There are 5 ways to turn a row about zero (a turn may also mirror it). The second row of each pair is the first, turned, with some noise. The first 50 pairs use one turn. New pairs use 2 turns, one after the other, and a turn may come again.
(in the rows, 128 means zero)
Some pairs, each with its turns in order after it:
[ 91 163  96 101 140 165 113 131  82]
[102 135  93 133 109 100 180 167 159]	q_562

[ 81 158 128  93 109 174 162 160 142]
[123 109 117 127 128  99  88 204 148]	q_361

[167 165 103 120 159  77 171  82 159]
[117 150 206 126 152 121 112 159  66]	q_488

[ 97 114 159  83 124 167 177 159 164]
[156  72 116 158 149  87 107 177 119]	q_437

[148 129 144 140  91 107 103 170 159]
[187 108 140 155 143 102 141 118 127]	q_361

[ 93 158 172 111 121 104  95 144  93]
[108  99 126 146 123 100 182  83 142]	q_562

[ 81 151 105 167  99 172 120 128  84]
[118 175 139 131  49  98 114 142 134]	q_33

[ 90 160 151 110 149 172 177 144  93]
[156 168 107 195  93 144 124 135 100]	q_33

[172 121 145 160 104 147  97 109 149]
[153 141 175 121 140 116 148 112  83]	q_361

[121  79 152 163 100 102  94 142 155]
[166  87 145 103 146 105 162  86 129]	q_361

[156 171  93 107 120 112  99  93 168]
[ 96 145 154 198 136 103 139 118 107]	q_361

[149 112 169 124  92 121 160 172 123]
[145 145 105 155  97 121 101  79 107]	q_488

[113  88 136 159 112 166  81 126 144]
[155 148 158 179  99 137 115 130 167]	q_562

[136 122 143  88  77 121 160  92 142]
[117 112 171 145  96 130 169 170 144]	q_361

[103 171 157 180 114 121 150 133 147]
[129 148 119 140 132 112 197 165 152]	q_437

[ 97  95 156 158  78 157 153 154 107]
[113 165 114 162 158 116 117 192 103]	q_437

[ 86  96  92 127 155 158 131 105 158]
[ 68  90 133 105 154 126 105 123 119]	q_361

[134 140 172 107 147 170 135 125 120]
[140 115 129 111  71 160 131 129 121]	q_488

[142 160 111 129 115 110  83 125 119]
[134 166 131 161 148 104 139 107 134]	q_361

[ 80  76 144 138 140 122 139 102  99]
[ 78 139  97 108 127 115  89 163 148]	q_437

[ 78 109  79 117 170 121 139 109 152]
[ 77 165 124 115 152 173 129 157 157]	q_562

[121 114 160 114  93 106  78 168  96]
[152 184 147  92 151 101 106 140 102]	q_437

[164 122  79 127 156 116  81 152 173]
[103  92 123 107 199 154  93 126 115]	q_488

[123 179 156 101 162 163 166 143 115]
[159 109 151 177 108  92 126 136 172]	q_437

[108  83 170 108 133 143  92  88 137]
[ 92 114 156 128 116 170 171  85 117]	q_33

[ 84 136 130 101  85  79 121  76  89]
[ 70 156 122  98 105  59 130 108 106]	q_437

[160 147  84 158 120 167 150  78 158]
[ 88 139 152 146 157 144 141 159  59]	q_361

[106  83 135 106 120 153 139 105 137]
[118 160 155 140 150 104 104 141 154]	q_562

[ 94  95 147 124 179 101 163 135 133]
[ 57 120 129 151  92 109 137 135 106]	q_488

[ 95 129 124  86 167 161  84 140  96]
[ 84 143  97 181 121 106 158 143 155]	q_562

[179  81 172 153 173 120  88 140 131]
[127  46  94 117 123 119 123 117  73]	q_488

[ 77 167 131 123 167  82 150 138 164]
[ 71 130 184 183 128 145 138 137 132]	q_488

[ 83 173 161 113 122 121 132 121 170]
[126 141 152 183 114 175 143 148 142]	q_488

[107 164 165 153 163 125 106 132  87]
[136 175 148 122 125 110 133 134 191]	q_437

[106 165 177 156 178 141 103 120  96]
[132 179  87  87  95  97 104 104 108]	q_361

[105 135 157 156 134 103 177 157 148]
[156 120  94 155 135  85 120  90 110]	q_33

[103 176 160  95 139  93 136 106  81]
[148 143 171 168 133 154  74 112  89]	q_33

[115  98 130 108 118  87 140 176 118]
[ 90 146 104 152 137 116 130  76 116]	q_488

[154 147  94  80 128 110 164  84 107]
[123 175 152 140 189 152 107 159 123]	q_33

[ 80 103 128 126 146 105 168 164 110]
[143 138  64 129 118 100 101 157 142]	q_437

[ 90 169 100 102 177  80 172 130  96]
[157 149 147 163 160 104  97 158  55]	q_33

[164  90 168  89 128  99 125 146  91]
[130 126 128 168 174  87 128  96  83]	q_562

[ 90 177 120 156 120  90  79 122 140]
[122 160 121  92 157 105 187  94 150]	q_437

[163 174 162  93 168  89 159  93 102]
[182 144 154 148 182 179  95 115 103]	q_33

[113 114 111 125  81  78 157 145 153]
[115 179 117 177 160 110 110 114 119]	q_488

[157  87  91 107 130 121 175  89 123]
[144 164 121 102 185 125  96 164 110]	q_562

[154 121  81 132 128  88 175 138  86]
[127 163  97 101 170 115  83 157  98]	q_33

[ 96  91 168 173 123 121 122 165 178]
[114 112 204 154 107 165 105  98 133]	q_562

[161 119 111 115 163 146 113 160 108]
[119 130  97 170 123 129 127 155  93]	q_562

[167 176  82 174  79  78 163 152 167]
[152 129 109 112 177  49  73 143 185]	q_33

New pairs, each followed by its turns in order:
[ 90 149 105 148  80 123 107 115  96]
[ 89 146  63 139 111 115 144 136 126]	q_437 q_361

[104  94 157 108 136 122 113 180 133]
[127 135  91  78 116 107 161 128 113]	q_562 q_361

[141 121 141  96  88  86 124 123 119]
[142 138 133 165 112 119  77 147 107]	q_361 q_488

[103 137 175 126  78 129  96 119 137]
[154 106 116 161 143 138  98 115  73]	q_437 q_33

[112 143  85 119 117 167 114 146 124]
[161 130 121  99 144 130 129 113 175]	q_361 q_437

[138 141  83 137 157  88 167 153 145]
[116  89 130 161 112 138 190 135 132]	q_488 q_488

[140 127 128 112 178  84 124  98  91]
[145 145 130  81 102 121 124 144 185]	q_361 q_562

[ 77 134 176 150 107 119 163  89 105]
[142 133  90 122 145  78  73  99 164]	q_488 q_33

[174  85 165 169 106 103 129  87  84]
[177 112 113  60 162 180 150 123 125]	q_562 q_33

[ 98 114  98 126 153 147 168 168  89]
[154  99 127 133 188 146 104  88 131]	q_361 q_437

[159 100 169  76  81  97 104  81 111]
[ 74 132 146  64 109  74  90 126 110]	q_33 q_361

[ 95 153 144  85 140  77 109 110 174]
[117  65 161 136 113 123 133 185 150]	q_488 q_562

[ 90 152 112  97 118 145 158 101  83]
[144  76 124 123  81 128 168 120 144]	q_33 q_562

[166 115 128 149 123 128 113  86 139]
[116 142 138 122 105 173 127 148 103]	q_33 q_488

[147 178  91 117 179 146  92  82  84]
[ 84 155 141 100 185 114  59 128 159]	q_562 q_488

[144  79 134 132 122 142 140 125 131]
[152 152 156 110 127 141 136 133 152]	q_562 q_437

[123 133 176 108  90 165 128  89 176]
[134 104 160  89 122 156  69 133 177]	q_33 q_562

[121  93 176 171 140 144 164 123 136]
[124  80 115 103 105 156 161  87 120]	q_562 q_33

[108  83 118 100 130 160  98 123  86]
[128  82  89 156 119 106 121  93 100]	q_488 q_437

[130  99 117 155 149 134  85 163 114]
[ 68 133 105 142 139 143 109 144 124]	q_33 q_33

[102 144 103 113 136 104 136  83 173]
[164 127  79 109 122 111  83 140 125]	q_488 q_361

[153  84 132 106 160 135 165 136  87]
[ 99 141 121 121 116  67 114  97  93]	q_488 q_437

[ 77  87  90 159 130 138  97  86  80]
[ 55 166 151 161 149 133  89 113 102]	q_488 q_488

[174  87 107 173 141 102 134 162  92]
[148 116 140  48 101 139 105 169 120]	q_361 q_488

[141 179 156 165 104 124  91  81  98]
[143 119 125 122 100 104  75 101  56]	q_488 q_488

[ 84 172 137 100  81 179 166  86 161]
[ 73 110 118 185 114  46 135 128 117]	q_437 q_488

[118 133 170  80 163 146  77 162  88]
[178 136 179 175 106  84 132 172 135]	q_33 q_562

[155 176  97 171  89 125  83 146 112]
[135  64  92  81 135 107 113 154 154]	q_437 q_562

[ 98 131 157 149 100 179  86 141  83]
[ 83 131  68 115 131 115 128  81  89]	q_361 q_562

[102  82 149 130 145 139 122 173 133]
[124  94 149  90 135 145  96 112 101]	q_361 q_437

[101 145 124 112 112 100 103 103 102]
[144 155 132 146 176 111 146 130 129]	q_562 q_33

[ 80  82 162  92  95 178 153  96 102]
[113  61 140 107  82  93 103 121  65]	q_437 q_33

[163 122 177  91 164 177 171 130 104]
[150 155 195 140 179 100 124 129  82]	q_361 q_437

[100 156 100  91 162 140 152 138 112]
[119 115 129 118  96  78 124 169 134]	q_488 q_361

[122 172  87 117 107 173 171 140 115]
[178 136 102 130 123  80 114 122  78]	q_562 q_437

[150 124 123 148 167  85 131 163  81]
[134 159 165 181 149 104 131 161 108]	q_437 q_361

[ 96 130 157 164 123 153  79  99 164]
[157  80 103 123 125 104 107 158 176]	q_437 q_437

[112 177 168 165 159  90 119 148 133]
[114 121 135  66 154 177 115 100 145]	q_33 q_33

[107  86 121  95 175 128  92 105 160]
[ 88 109 147  92 108  83 165 103 146]	q_361 q_361

[162 170 166 116 112 142 172 156 159]
[169  92 167 131 143 124 112 131  69]	q_437 q_562

[145 140 135 115 161 161 137 134  85]
[155 161 143 132 155 136 103 161 115]	q_33 q_361

[110 103  94 164 171 166 127 148 164]
[ 94 152 139  93 136 134 102  74 171]	q_361 q_361

[126 152 102 158 137 172 119 130  82]
[118 145 110 140 136 112  66  89 130]	q_562 q_488

[134 136  83  85 174 111 122 178  83]
[100 131 143 140 178  72 107 105  66]	q_361 q_361

[109 178 129 140 134 108  77 137 177]
[132  62 121 133  67 128 120 138 138]	q_437 q_437

[ 96 132 160  78 145 178 176 137 104]
[131 128 153 141 146  79 157 208 139]	q_488 q_361

[107 123 129 178 163 113 140 176  89]
[ 86 136 137  95 141 153  70 161 132]	q_33 q_33

[ 78 169 108 173 179 124 103  85 150]
[105 163 183 126 128  92  99 154  60]	q_361 q_33

[101 160 144 109  81  89 177 101 155]
[104 139 131  78 121 149 175 128 190]	q_33 q_437

[123 116 174 145 124 167 115  93 172]
[112  78 158 103 127 126 149 102 170]	q_562 q_33

[139 123  86 163 140 106 113  95  79]
[123 160 182 165 104 109 137 132 159]	q_437 q_33

[120 147 165 104 125 167 120 149  86]
[180 127 100 123 135 122 108 137 172]	q_33 q_488

[168 142 124 164  98 134 172 156 147]
[150 138 124 170 143  67 147 113 102]	q_562 q_562

[131  84 174 145 137  99 116 101 158]
[ 99 157  97 121 106 173 130  88 142]	q_437 q_488

[ 95 102 133 141 136  95 133 135 144]
[126 112 125 130  84 142 134 155 133]	q_562 q_488

[106  91 116  88 135 123  99  82 171]
[110 126 178 130 167 129 124  90 180]	q_361 q_562

[148 156 101  89 165 173  87 156 168]
[105 176 100 153 181 110 161  89  98]	q_562 q_437

[126 161  86 156 132 164 101  91 145]
[149 154 117 122 164 167  73 122 146]	q_562 q_488

